The rows of a group lie close to one hidden flat surface of 13 dimensions, which passes through zero. Surfaces can cross.
In the rows, zero is written as 128.
Some rows, each with its group after it:
[ 89 139 128 118 120 105  46 136  77 125 136 145  99 122 157 140  91 109
  94 129 154 106 140 135 141]
(0)
[ 99 158 101 124 152 119 210 112 144  83 126 130 117  88 142 134 135 164
 185 104  65 123 135 103 128]
(0)
[ 76 160 101 112 101 169 148 146 136  67 180 126 106 116 161  83 125 156
 141 129 119 152 163  93 179]
(1)
[156 138 142 178  89  82 176 129 167 117 123 139 146 114  94 124 118 154
 146 120 109 167 174 130 113]
(3)
[140 117 106 128 123 119 142 115 155 100 130 168 110 111 118 129 128 114
 159 111  85 142  94 167  77]
(1)
[131 170  92  33 143  93 200 107 149 136 204  95 130 114 210 160 144 103
 176  95 135 151 133  94  98]
(0)
[ 79 138 109  86 155 124  81 150 118  45  90 135 228 196 119  90  68 129
 150 149 161  82 155 132 195]
(1)
[ 96 108 177 146 112  52 184 159 105 182 128 122 104  80 146 146 113 104
 119 123 126 161 142  98 118]
(0)
[104  98 145 164  89 163 137 154 152 178 153 143  90 110 139 100 168 132
 133 156 106 154  93 131 118]
(0)
[129 120 126 135 105 116 156 134 114 159 108 125 153 135 104 185 133 136
 117 167  97  82 119 125 101]
(4)
[128  96 139 129 113 163 129 161 160 128 157 101  77 111 148  83 194 117
 127 115 131 153 130 106 168]
(4)
[113  98  80 125 123 164 124 138 140  48 134 118 169 148 130  90 178 137
 179 151 113  69 128 119 161]
(2)
[ 82 136 137 119 137 107  91 148 112 134  96 146 139 157 142 132 104 129
 119 137 122  97 120 132 157]
(1)
[128 130 109  73 170 187 145  94 104 133 175 102  93  95 144 135 133 111
 129 106 121 116  97 112 127]
(3)
[101 156 115 155  95 154 100 130 115 144 133 137 163 155 121 130 106 167
 108 184 168 121 137 131 127]
(0)
[ 95 147 143 132 145 137 140 134 115 149 117 141 107 143 172 150 127 146
 130 127  97 128 111 119 125]
(2)
[ 91  80 140 106  95 208  80 171 116 103 156 141 102 142 191 136 103 115
 132 165 134 129 151 125 102]
(0)
[100 154 117 114  95 160 134 147 158 132 118 156 125 129  99 146  73 159
 112 171 124 148 135 143 101]
(2)
[156  75 106 159  97 161 153 131 172  76 152 144 129 107 121  92 160 125
 185 139 130 164 122 148  66]
(1)
[191 125 147 101  99  87 131 136 149 129 173 110 113 167 154 125 187  68
 112  70  84 148 138 132 171]
(3)
[126 134 121 148 126 179  50  95  78 130 167 144  70 113 108  98 119 118
  84 115 127 120  99 151 155]
(1)
[ 88 118 141 155  85 146 164 168 108 102 115 148 137 132 111 130  96 144
 115 166 104 143 149 122 132]
(2)
[186 140 101 164 142 140 137  91 162 170 109 100 120 103 144 183 189 185
 150 140 162 119 132 110  53]
(3)
[ 69 144  87 119 139  75  94 169 211 130  94 124  79  74 144  93 174 162
 156 131 177 122 137 105 154]
(4)
[117 133 119 140 174 121 150 118  96 124  79 121 131 117 113 149 133 147
 123 130 134  99 104 119 125]
(1)
[113 124 115 156 124  78  76 145 150 160  85 138 109 105  90 114 153 134
 105 143 180 117 108 145 133]
(1)
[133 177 100  97 169 144  95  95 154 158 152  88  88  89 128 115 152 158
 118 103 162 112 142  95 174]
(3)
[122 142 160 122 119  73 124 140 167 181 137 136 106 118 150 138 116 121
 133  99  86 136 148 124 137]
(2)
[121  82 100 112  87 162 118 148 133  93 164 145 135 156 149 116 175  98
 155 155  83  94  93 150 114]
(4)
[124 127 137  98 120 171 125 136 123 129 166 115 155 161 179 132 112 127
 141 142 144 141 148 112 125]
(3)
[102 160 137 149 142 103 121 125  91 113 101 155 163 177 167 139 104 144
 134 126 121 124 125 136 136]
(2)
[ 81 102 170  79 128 141  91 168 114 166 132 136 166 184 169 135  83  94
 125 153 116 102 119 127 150]
(2)
[107 135  99 103 118 170 114 129 118  83 153 128 129 140 140 118 129 137
 133 137 119 107 134 120 148]
(4)
[184 140 122 100 190 114 126  78 160 167  86 123 162 131  86 170 112 135
 143 110 122  89 104 147  95]
(4)
[145 165 141 101 155 114 187  84 123 178 172 118 124 113 140 142 106 112
 131  89 109 164 105 120 113]
(1)
[128 118 177 158 146 155  93 138 166 122  84 165 115 131 108 102  66 145
 140 103  94 157 164 149 137]
(3)
[101 169 115 102 180  87 106 129 142 108  90 140 113 150 182 131 139 140
 144  86 128 118 119 127 155]
(4)
[200 103 138  68 140 170 190 135 126 119 111  87 118 139 101 188 145  89
  88 117 132 145 120 126  97]
(2)
[121 125 134 146  98 177 115 141  65  71 145 126 115 144 129 120 111 126
  88 142 137 142 158 123 151]
(2)
[118 159 107 165 119 148  96 103 112 132 154 120 109  76 104  99 108 170
 111 150 203 154 157 114 125]
(2)
[163 124 182 114 166 150 138 112  98 147 137 136  84 146 133 123 119  74
  91  64  83 172  88 151 148]
(4)
[125 122  89 110 160  62 122  93 156 158 132 132 118  76  90 106 165 104
 161 100 104  77  68 140 135]
(2)
[146 115 103 104 129 170 145 106  76 104 153  87 146 116 127 160 127 125
 119 151 166 100 140 101 101]
(0)
[136  92 128 156 137 173  69 115  72  87 123 134 133 148 111  98 138 112
 111 134 135  94 110 147 149]
(0)
[116 115 102  84 144 131 146 127  82  88 147 112 147 135 174 154 138  98
 144 134 145 105 114 115 103]
(3)
[132 161  98 123 156 130 116 103 117 104 101 135 126 132 125 149 126 153
 127 124 136 111 122 136 118]
(2)
[ 94 114 142 119 129 158 137 125  74  80 154 148 167 167 111  82  85  97
 131 121  68 111 110 139 191]
(3)
[103 132 146 125 177 169 154 105 106 152 136 111 127 127 145 113 140 143
 145 115  88 102 104 100 171]
(3)
[163 146 118 102 113 136 107 114 104 146 138 103 111 117 106 179 111 120
  75 138 158 117 154 124 111]
(0)
[119 116 130 126 133  99 138 137 116 111 121 117 156 140 139 118 144 118
 140 131 141 116 132 117 150]
(3)
[134  79 123 148 107 153 133 129  34  83 154 115  84 106 176 177 164 103
 120 135  97  91 135 109  90]
(0)
[118 110 132 139 156 153  96 123  95 142 106 128 134 148 151 134 148 131
 130 144 131  92  92 132 123]
(3)
[135 126 119 100 134 141 117 123 107 151 146 108 105 119 132 144 147 106
  98 130 146 113 107 122 129]
(3)
[ 61 179  93  92 147  81 118 136 143 189  98 126 114 103 112 153 127 154
 106 158 149  78  90 113 154]
(2)
[149 150 138  83 123 164 143 140 189 142 129 134 135 169 161 164 108 141
 143 129 105 160 149 137  97]
(2)
[131 146 119 198 129 108 103 112 131 114 109 108 139 102 126 113 144 191
 150 130 151  98 192  94 149]
(0)
[128 120 106 119 156 100 144 129  98  78 110  95 107  69 106 125 124 121
 120 115 192 131 157 101 128]
(1)
[142 105 123 155 132 119 129 119 127  75 134 122 142 119 140 103 144 127
 169 110 126 127 152 121 128]
(0)
[139 121 110 147 129 154  93 127 155 114 122 128  73 108 145 132 174 150
 143 111  92 101 136 128 129]
(0)
[129 116 145 152 165 129 127 103  95 146 128 120 142 127 139 116 132 128
 143 119 142 124 113 119 127]
(1)
[149 164  85 161  59 122  63 128 169 106 168 143 116 146 164 121 167 162
 133 144 153 150 172 141 106]
(4)
[ 68 128 121 168 160  89 120 131 106 113  67 157 146 112 133 133 108 166
 164 145 122  85 116 128 116]
(1)
[130 120  91  99  81 104 165 128  95  70 169 134 143 112 102 134 110  88
 118 141 138 140 131 138 102]
(3)
[162 103 184 117 119 145 129 150 147 184 144  82 125 138 140 130 136 111
 105 122 160 160 167  99 151]
(3)
[174 149 110 151 121  92 140 108 171 135  98 138 194 171 124 155 148 156
 159 142 141 129 131 152  79]
(4)
[145 126 137 123 124 131 119 119 141 163 140 117 120 107 101 125 112 126
 110 136 170 148 134 125 112]
(4)
[143 106 134  91 173 136  72 108  98  78 108 148 197 197 166 144  86  96
 171 108 101  75 130 152 117]
(1)
[156 157 135 168 126 126 149  94 122 104 134 137 114 108 108 128 107 152
 128  96  88 148 166 128 134]
(4)
[134 128 124 128 120 114 112 114 111 137 141 139 141 123  93 111  98 106
 101 139 171 150 109 150 116]
(2)
[165  77 188 195 154 205 181 146 110 126  54  86 166 167  91 120 174 167
 123 145 103 110 137  98 172]
(4)
[ 76 161  98 121 142  83 121 119 139 123 121 152 108  90 150 151 108 157
 172 119  77  74 137 117 130]
(4)
[137 120 110 119 131 138  96 126 151 129 133 134 106 126 122 115 154 117
 127 121 128 122 104 145 125]
(0)
[140 141 139 123 144 138 167 132 162 173 136  77 166 143 139 107 178 152
 139 140 183 150 131  89 156]
(1)
[136 128 103  79 130 170  71 113 112  75 153 128 166 153 111 118  66 111
 127 139 162 115 152 146 128]
(1)
[162 131 134 136 169 136  58  97 152 125 113 161 101 148 151 117 137 119
 148  70  79 119 102 168 125]
(4)

New rows. What belongs after each?
[137 104 115 140  90 113 189 152 204 131 134  97 181 103  42  64 155 140
 141 164 169 151 140 113 159]
(3)
[170  89 122 118 138 156 133 124  99  75 124  97 128 109  74 104 134  94
 100 120 183 141 130 130 129]
(1)
[136 126 103  95 130 161 122 132 146 107 133 124 142 161 138 123 162 121
 134 135 125 114 101 140 132]
(4)
[104 140 141 105  53 133 106 177 211 174 191 133 108 150 165  93 140 127
 129 139 109 164 162 121 166]
(2)
[119 169 114 109 118 110 136 134 123 101  98 154 137 163 118 161 104 137
 103 134 109 128 127 147 128]
(2)
[109 149 114 153  90 113  85 139 145 126 140 164  97 133 125  98 139 131
 109 134 115 143 114 154 146]
(2)
[128 109 147 149 134 157 161 124 132 149 143 129 131 146 165 123 158 137
 158 131  98 143 106 123 114]
(1)
[ 97 204  98  70 159 145 217 109 162 117 136 122 202 162 112 114  91 170
 152 141 125 144 115 111 158]
(1)
[ 88 190 105 136  77 109 126 148  88 103 120 182 150 188 129 158  82 144
  77 175 146 163 111 166 100]
(4)
[142  75 150 113 141 145 139 144  98 104 135 104 122 119 114  91 139  77
 112 112 165 151 118 126 148]
(4)
[127 143 151 106 154 114 109 135 120 130 104 125 121 145 147 150  96 124
 117 102 117 120 154 120 148]
(0)
[ 94 110 128 121  84 137 113 168 167 165 129 148 129 124  92 109 113 125
 108 179 145 143 108 144 123]
(2)
[152 129 140  91 101 181 137 133 148 125 182 100 120 114 144 138  86 130
 128 131 149 173 202  99 112]
(0)
[142 136 111 141  92 136 132 119 148 147 157 142  57  85 103 131 159 128
 105 118  85 141 107 144 114]
(0)
[147 130 169 124 123 132 108 136 125 181 140 123 129 154 153 134 112 113
 104 127 170 175 137 131 115]
(2)
[141  93 126 142  93 130 130 137  90 103 155 121 127 135 170 154 159 109
 135 141 128 121 139 123  85]
(0)
[132 138 134  83 106 137 158 164 175 170 126 110 150 165 116 137 143 121
 101 157 150 153 114 128 136]
(1)
[101 158 113 131 123 134 126 125 133 161 133 130 129 140 124 124 143 150
 112 150 119 109 104 127 158]
(3)
[114 130 148 158 149  99 183 113  96 130 122 138 158 137 149 123 119 127
 156 117 114 143 107 122 116]
(2)
[108 170 134 187 139 106 140 126 140 140  95 103 105  67 148 154 119 218
 150 129 140 117 221  65 139]
(2)
[133 130 139 110 142 137 161 115 135 131 159 118 139 122 138 106 114 117
 145 110 136 163 132 119 131]
(4)
[185 105 140 141 127 142 134 120 129  96 115 110 155 153 133 142 149 128
 143 116 122 124 158 128 115]
(0)
[143 140 120 171 129 155 157  78  86 129 139 122 138  80  71 143  78 163
 122 151 137 124 144 121  90]
(1)
[173  97 140 116 142 148 162 122 112 147 122  93 174 155 109 145 154 110
 121 145 159 122 109 122 109]
(0)
[147 119 139  75 119 113 180 140 194 175 129 140 145 132 103 152 112  99
 140 129  97 153  98 148  85]
(2)
[144 153 183 142 102  81 156 111  82 160 184 127 142 144 137 108  82  86
  93  90 125 192 153 124 163]
(0)
[163 126  86 103 142 172 101  98 148  90 148 103 146 120 120 117 136 138
 152 128 170 116 144 123 111]
(3)
[ 79 139 140  90 150 127 139 137 111 146 136 139 117 130 145 127  92 108
 120 124 125 143  94 129 136]
(4)
[120 144 141 191  96 167 166 106 113 167 141 143 135 116  71 112 111 164
 106 163 100 143 108 136 128]
(1)
[109 134 102 115  98  67 235 149 154 154 127 128 182 133 149 167 158 130
 168 175 145 147  95 119  52]
(0)
[141 126 133 127 117 128 145 144 111 100 119 103 125 121 111 142 128 129
 102 128 135 119 171 104 155]
(1)
[ 83 137 118  81 148 184 169 138 105  87 134 146 117 153 138 111 117 110
 118 125  98 145  70 138 157]
(1)
[122  91 154 107 107 140 102 178 155 139 119 103 185 180 150 116 135 123
 138 164 163 110 159 110 147]
(2)
[130 103 165 178 146  82 121 137  83 155  96 101 142 123 142 133 150 127
 120 127 164 111 141 102 139]
(3)
[138  97 107  96  65 205 143 168 180 133 158 108  66  75  65 125 147 124
  88 165 130 145 135 122 119]
(2)
[115 119 141 165 141 140 116 114 120 142 128 132 121 112 105  88 124 138
 128 125 123 128 111 128 156]
(3)
[ 44 167 112 137 112  90 111 138  85 117 141 159 124 146 152 105 119 131
 111 138 101 107 102 128 188]
(2)
[ 59 150 140 113 149 149  93 128 136 181 136 169 146 138 140 102  44 141
 136 161 159 156  90 147 109]
(4)
[152 148 130  94  86 118 149 145 165 130 167 112 154 174 158 132 148 116
 127 122 115 148 160 118 145]
(3)
[153  97 131  98 150 114 157 128 138 115 141  93 179 150 153 120 166 102
 170 110 123 103 135 105 144]
(2)
[151  89 102  95 122 188 126 115 137 101 159 121 110  97  85 117 128  97
 135 129 107 114 109 142 112]
(2)
[ 58 136 141 215 122 134 200 126 113 159 149 151  89  75 160  89 146 180
 167 141  98 177  95 108 111]
(2)
[118 115 174 180  67 139 134 160 151 157 136 155 172 173 111  97 102 142
 123 164 107 169 145 146 138]
(3)
[110 137 160 157 145  21 131 142 152 188  72 152 157 143 109 114 134 121
 130 114 120 124  96 145 159]
(1)
[180 164 122 112 115  84 162 118 181 106 125 145  74 111 126 164 153 124
 131  59  28 137 152 138 128]
(2)
[191 196 118 131 154 100 112  89 117  96 106 109 108 128 136 177 123 158
 101  78 149 138 189 120 129]
(2)
[ 90 102 134 121 136 121 144 152 117 121 113 133  94  94 143 139 120 119
 139 131 112 119 120 118 114]
(0)
[ 92  66 163 141 123 131 174 199 132 117 108  97 142 136 178 100 177 115
 154 153 170 157 133  93 138]
(1)
[182 120 122 109 121 156 137  88  99  89 173 116 103 101  93 129 115  91
 105  86  94 135 138 140 126]
(4)
[117  91 160 116 124 171 114 173 140 161  70 158  82 133 104 176 113 115
  88 156  85 114  91 158  95]
(2)
[140 134  94 103 135 127 172 132 188 150 119 107 136 131 125 129 196 138
 146 138 142 130  85 123 113]
(2)
[111 120 111  77 156 173 115 138  99  85  77 149 170 181  90 146  83 113
 103 160 131  95  87 161 126]
(1)
[ 98 149 132  84 135 191 149 132  85 129 129 116 103 105 119 177  57 146
  84 154 136 126 149 100 120]
(2)
[132 140 151 172 125 143 113 124 127 128 120 150 118 146 133 113 118 145
 123 118 109 152 133 142 134]
(4)
[147 100 130  96 175 192 144 130 112  98 107  91 194 189 172 146 149 138
 167 144 142  87 128 106 124]
(0)
[101 118 145 157 110 141 127 128 113 155 151 137 126 116 160 132 109 142
 149 147 117 132 139 117 106]
(1)
[ 75 121 110  95 113 165 147 161 165 156 155 127 133 137 182 129 145 141
 163 174 147 137 102 113  98]
(0)
[114 101 138 161 116 116 149 144 115 138 112 123 131 113 105 114 145 125
 120 151 144 130 114 124 129]
(2)
[102 127 103  98 167  95 181 115 115 156 111  93 125  64  93 150 137 133
 133 135 136  78 107  91 136]
(2)
[ 84 111 133 107 155 141 174 114 128 176 167 119 120  84 153 114 125 120
 174 130  99 121  88 103 117]
(2)
[157 121  69 125 128 133  79 103 139  74 124 148 103 109  77 110 156 112
 125 119 125  99  93 169 119]
(0)
[122 149 179 142 148 154 127 116  72 139 119 116 137 128 146 166  46 153
 109 123 127 130 195  99 137]
(3)
[108 162 103 132 139 136  79 137 154 134  68 151 148 171 171 179 132 187
 145 166 146  94 128 138  85]
(3)
[186 121 175 165 137  74 127 120 142 148 111 147 138 160 140 111 133  99
 123  82 160 213 119 163  98]
(4)
[101 156 115  54 160  99 122 148 121  86 118 132 109 143 135 114 117  85
 103  88 127 134 104 135 186]
(1)
[127 148 134 133 103  92 114 127 100 134 141 138 187 175 128 117  96 112
 107 150 176 147 129 142 127]
(0)
[161 100 132 121 112 209 117 151 125  75 100 122  95 143 122 163 132 132
 105 131  94 120 160 135 115]
(2)
[116 108 150 137 141 104 126 142 130 118  86 156 162 158 146 143 108 120
 159 124  76 100 125 143 122]
(2)
[133 124 125 143 132 105  76 130 115 122 129 125  69 102 133 115 157 115
 105  99 138 115 133 129 152]
(1)
